There are 4 ways to turn a row about zero (a turn may also mirror it). The second row of each pair is the first, turned, with some noise. The first 36 pairs use one turn. New pairs use 2 turns, one after the other, and a turn may come again.
(in the rows, 128 means zero)
Some pairs, each with its turns in order after it:
[111  86  98 147 140 174 180 116]
[126 120  92  87 165  88  83 147]	Rolen

[148 136 180 152 130 140 159 157]
[171 122 130 131  78 131 108 157]	gusa

[148 155  85 113  84 153 151 177]
[108 140 113 173 126 179  92 172]	nizok

[119 171  92 145 109 125 109 113]
[ 71 110 120 143  98 119 111 124]	nizok

[ 97 106  89 135 106 104  81 109]
[ 75 133 160 102 172 130 130 110]	gusa

[ 90 146 156 133  76 177 151  94]
[128 146 198 141 107  95  81 147]	nizok

[177 152 163 134  85 105 160 119]
[126  82 171  89 110 104 120 171]	fiv

[167 155 142 119 179 107 132 160]
[141 161 107 141  77 118 143  84]	Rolen

[164 116  87  94 151 115 141 105]
[ 91 193 117 122 131 123 117 129]	Rolen

[ 93 140  91 109  91 168  93 138]
[144 122 191 130 153 100 119 169]	Rolen

[174 161 126 134 137  94 149  84]
[144 160 123 139 142  93 177 176]	gusa

[162 178 164 110 114 169 145  86]
[116 156  81 172  84  96 132 164]	gusa

[ 90 151 126  79 120  94 108  85]
[ 94 196 124 145 156 149 146 106]	gusa

[162 150 102 117 152 118 160 122]
[ 93 114 154 133 124 169 116 140]	fiv

[172  93 119  83 141 170 136 135]
[114 171 166  89 120 161 133  97]	fiv

[137 173  81  81 140 140 175  84]
[140 162  52 154 155  84 158 105]	gusa

[ 88 106 120 171 101 166 145 139]
[158 170 142 172 138  97 152 148]	fiv

[ 80 114  83 162  78 161  96 146]
[ 62 161 120  93 123 114  79 169]	nizok

[121 115 148 141 160  89  96 132]
[144 115  83 130 105 131  94 114]	fiv

[171 172 120 140 163 139 122 121]
[117 116 133 115 164 171  89 151]	fiv

[108  95  89 103 114  85 146 166]
[117 178  97 122 154 173 118  98]	nizok

[162  84 156 134 159 110 116 114]
[168 124 107 113 155 101 175 120]	nizok

[167 103 124 121 165 151 140  86]
[111 147 169 121 135 144  83  97]	fiv

[113 163 131 160 103 123 101 144]
[110 126 110 123  75 118 106 142]	nizok

[133 135 161 179 164 168 147 100]
[170 130 167 156 162 135  75 133]	fiv

[108 128  93 134 162 123 145  82]
[ 98  97 144 125 162 114 119  86]	nizok

[107 113 124 103  88 128 168  92]
[125 134 108 132 162 154 106 181]	Rolen

[145 106 162  94 157 135 133  84]
[106 145 109  91  91 163 111 145]	Rolen

[128 135 137  90  87 127 129 140]
[121 114 135  95 121 113 173 126]	fiv

[ 99 171 156 164 174 161 175 118]
[175 144 142 170  82  78 108 102]	gusa

[120 166  90  83 141 135 113 105]
[ 74 103 158 147 127 157 148 117]	nizok

[174 145 150  99 177 170 100  85]
[ 87 145 137 102  44 122 110 139]	Rolen

[116 176 153 138  97 103 158 112]
[135 104 110 190 125 158 118 139]	Rolen

[160 156  99 115  89 135 114 169]
[135 150 149 165 129  89 172 149]	Rolen

[173 129 122 146  82 151 161 157]
[147 103  91  87 115 110  99 171]	gusa

[151 146 117 147 141  96 148 175]
[187 115 136 124 160 133 120 155]	gusa

New pairs. What belongs after each?
[135 167 101  93 152 169 101 130]
[ 99 106  96  90 150  94 101 110]	gusa nizok

[ 90 177 144 179 120 108 161 147]
[165 131  59 109 158 126 108 154]	fiv nizok

[116 111 160 138 134 152 142 145]
[118 160 129 146 125 102 137 149]	gusa nizok

[160  89 120 123 156 109  82 101]
[120 140 200 132 110 142 121 110]	Rolen nizok

[126  89 142  85 144 148  87 113]
[ 80  95 141 127 164 119 119  93]	fiv fiv

[ 86 122  95  90  81  92 134 170]
[106 124 169 179  94 113 174 159]	fiv fiv

[162 173 150 175  84 127 170 100]
[127  98 127 106 205  94 130  90]	Rolen Rolen

[105 136 160 151 175 106  97 179]
[ 99 120 181  98 133  86  91 108]	Rolen fiv

[156 171 105 127 111 150  91 152]
[114 118  89  65 136 140 125 131]	gusa nizok

[ 94 168  81 163 171 174 165 136]
[120 123  71 137 125  70 176  77]	gusa nizok

[104 134 146  89 122 133 180 180]
[ 82 104 124 169 147 112 154 174]	gusa nizok

[100 132 125 123 161  81 121 162]
[ 92 146 164 121 163 120 148  98]	nizok fiv

[141  81 119 129 163 130  75 141]
[171 157 163 153 105 108 122  93]	gusa fiv

[112 100  90 107 106 125 137 108]
[139 104 122 158 147 156  99 124]	fiv Rolen

[138 172 141 109 128 119 140 108]
[141 147 119 129 148 105 131 168]	Rolen fiv

[131 122 156 161 138 149 174 100]
[118  89 119 117  91 145 168 106]	fiv Rolen

[166 155 177  79 115 139 124  79]
[157 155 172 111 156 122 196 100]	fiv nizok

[151  77 177 124 124 123  90  89]
[ 81 166 129 144 161 154 175 153]	fiv gusa

[130 121 128 125 172 155 174 102]
[128 143 105 180 143  99 112  99]	gusa nizok

[110 138 176 122 108 155 102  96]
[146 116 107 142 157  85 163 153]	gusa fiv

[151 144  88 163 168 156 138 106]
[108 100  71 151 126  86 128 107]	Rolen fiv

[139 156  77  91 177 169  94  81]
[161 128 157  98  69 145 128  54]	nizok gusa

[112 137 133 113 178 141 154  88]
[114 144  83  97 166 106 143 121]	Rolen fiv

[ 95 145 125 176 110 148  98  87]
[128  96  79 127  97  90 152 108]	nizok fiv

[103 112 180 179 122 147 174 173]
[ 65 186 144 115  78 134  98 119]	Rolen fiv

[138 175 118 131  79 178 170 165]
[101 165 198 132 150 110 173  98]	gusa Rolen

[121 126 141 124 152 105 108  79]
[110 137 176 114 118 115 127 154]	Rolen nizok

[ 99  83 127 149 153 139 124 172]
[141 188 155 116  96 119 123 142]	nizok Rolen

[107 161  89 105 115 120 115 130]
[171 104 117 120 136 133  96 149]	Rolen fiv

[118 177 166 147 138 174 138 130]
[157  76 131 153  97 138 163 143]	fiv gusa

[135 107 100 166  96 148  84 111]
[154 148 152 120 101 166 143  82]	Rolen gusa

[141  77 124  83 101  82  78  89]
[185 195 116 143 139  75 122 114]	nizok gusa

[115 178 101  93 130 138 157 124]
[169 148 162 171 121 137 126 105]	fiv fiv

[136 171 124 100 150 139 100 160]
[124 106  98  96  95 130  92 106]	nizok gusa

[ 82  89 111 140 172  78 133  76]
[ 69  70 162 132 172 144 124 104]	fiv Rolen

[159 166 112 110  77  91 119 162]
[168  89 108 139 116 113  61 120]	Rolen nizok

[171 126  80 154  92 147 174 110]
[167 130 178 125 185 125 118  89]	Rolen gusa

[105 177 103 143  78 165  79 101]
[190  82 160 140 170 167 146 124]	nizok Rolen

[103  92 155 132 109 167 117  85]
[ 94 185 124  98 126 134  99 107]	gusa gusa

[169  78 176 162 134 140 118 164]
[ 83 132 128  90  89 184 131 157]	nizok fiv

[134 141 141 105 170  81 154 116]
[110 128 114 115  92  84 171 133]	nizok gusa

[ 90 174 120 138  80 100  99 159]
[162 118  71 111 176 163 115 112]	gusa fiv

[ 82 141 105 119 131 121  76 171]
[155  90 161  91 119 122  81 115]	Rolen fiv

[ 89  81 136  85 101 135 167 110]
[ 71 113 159 130 177 114 162 102]	gusa fiv

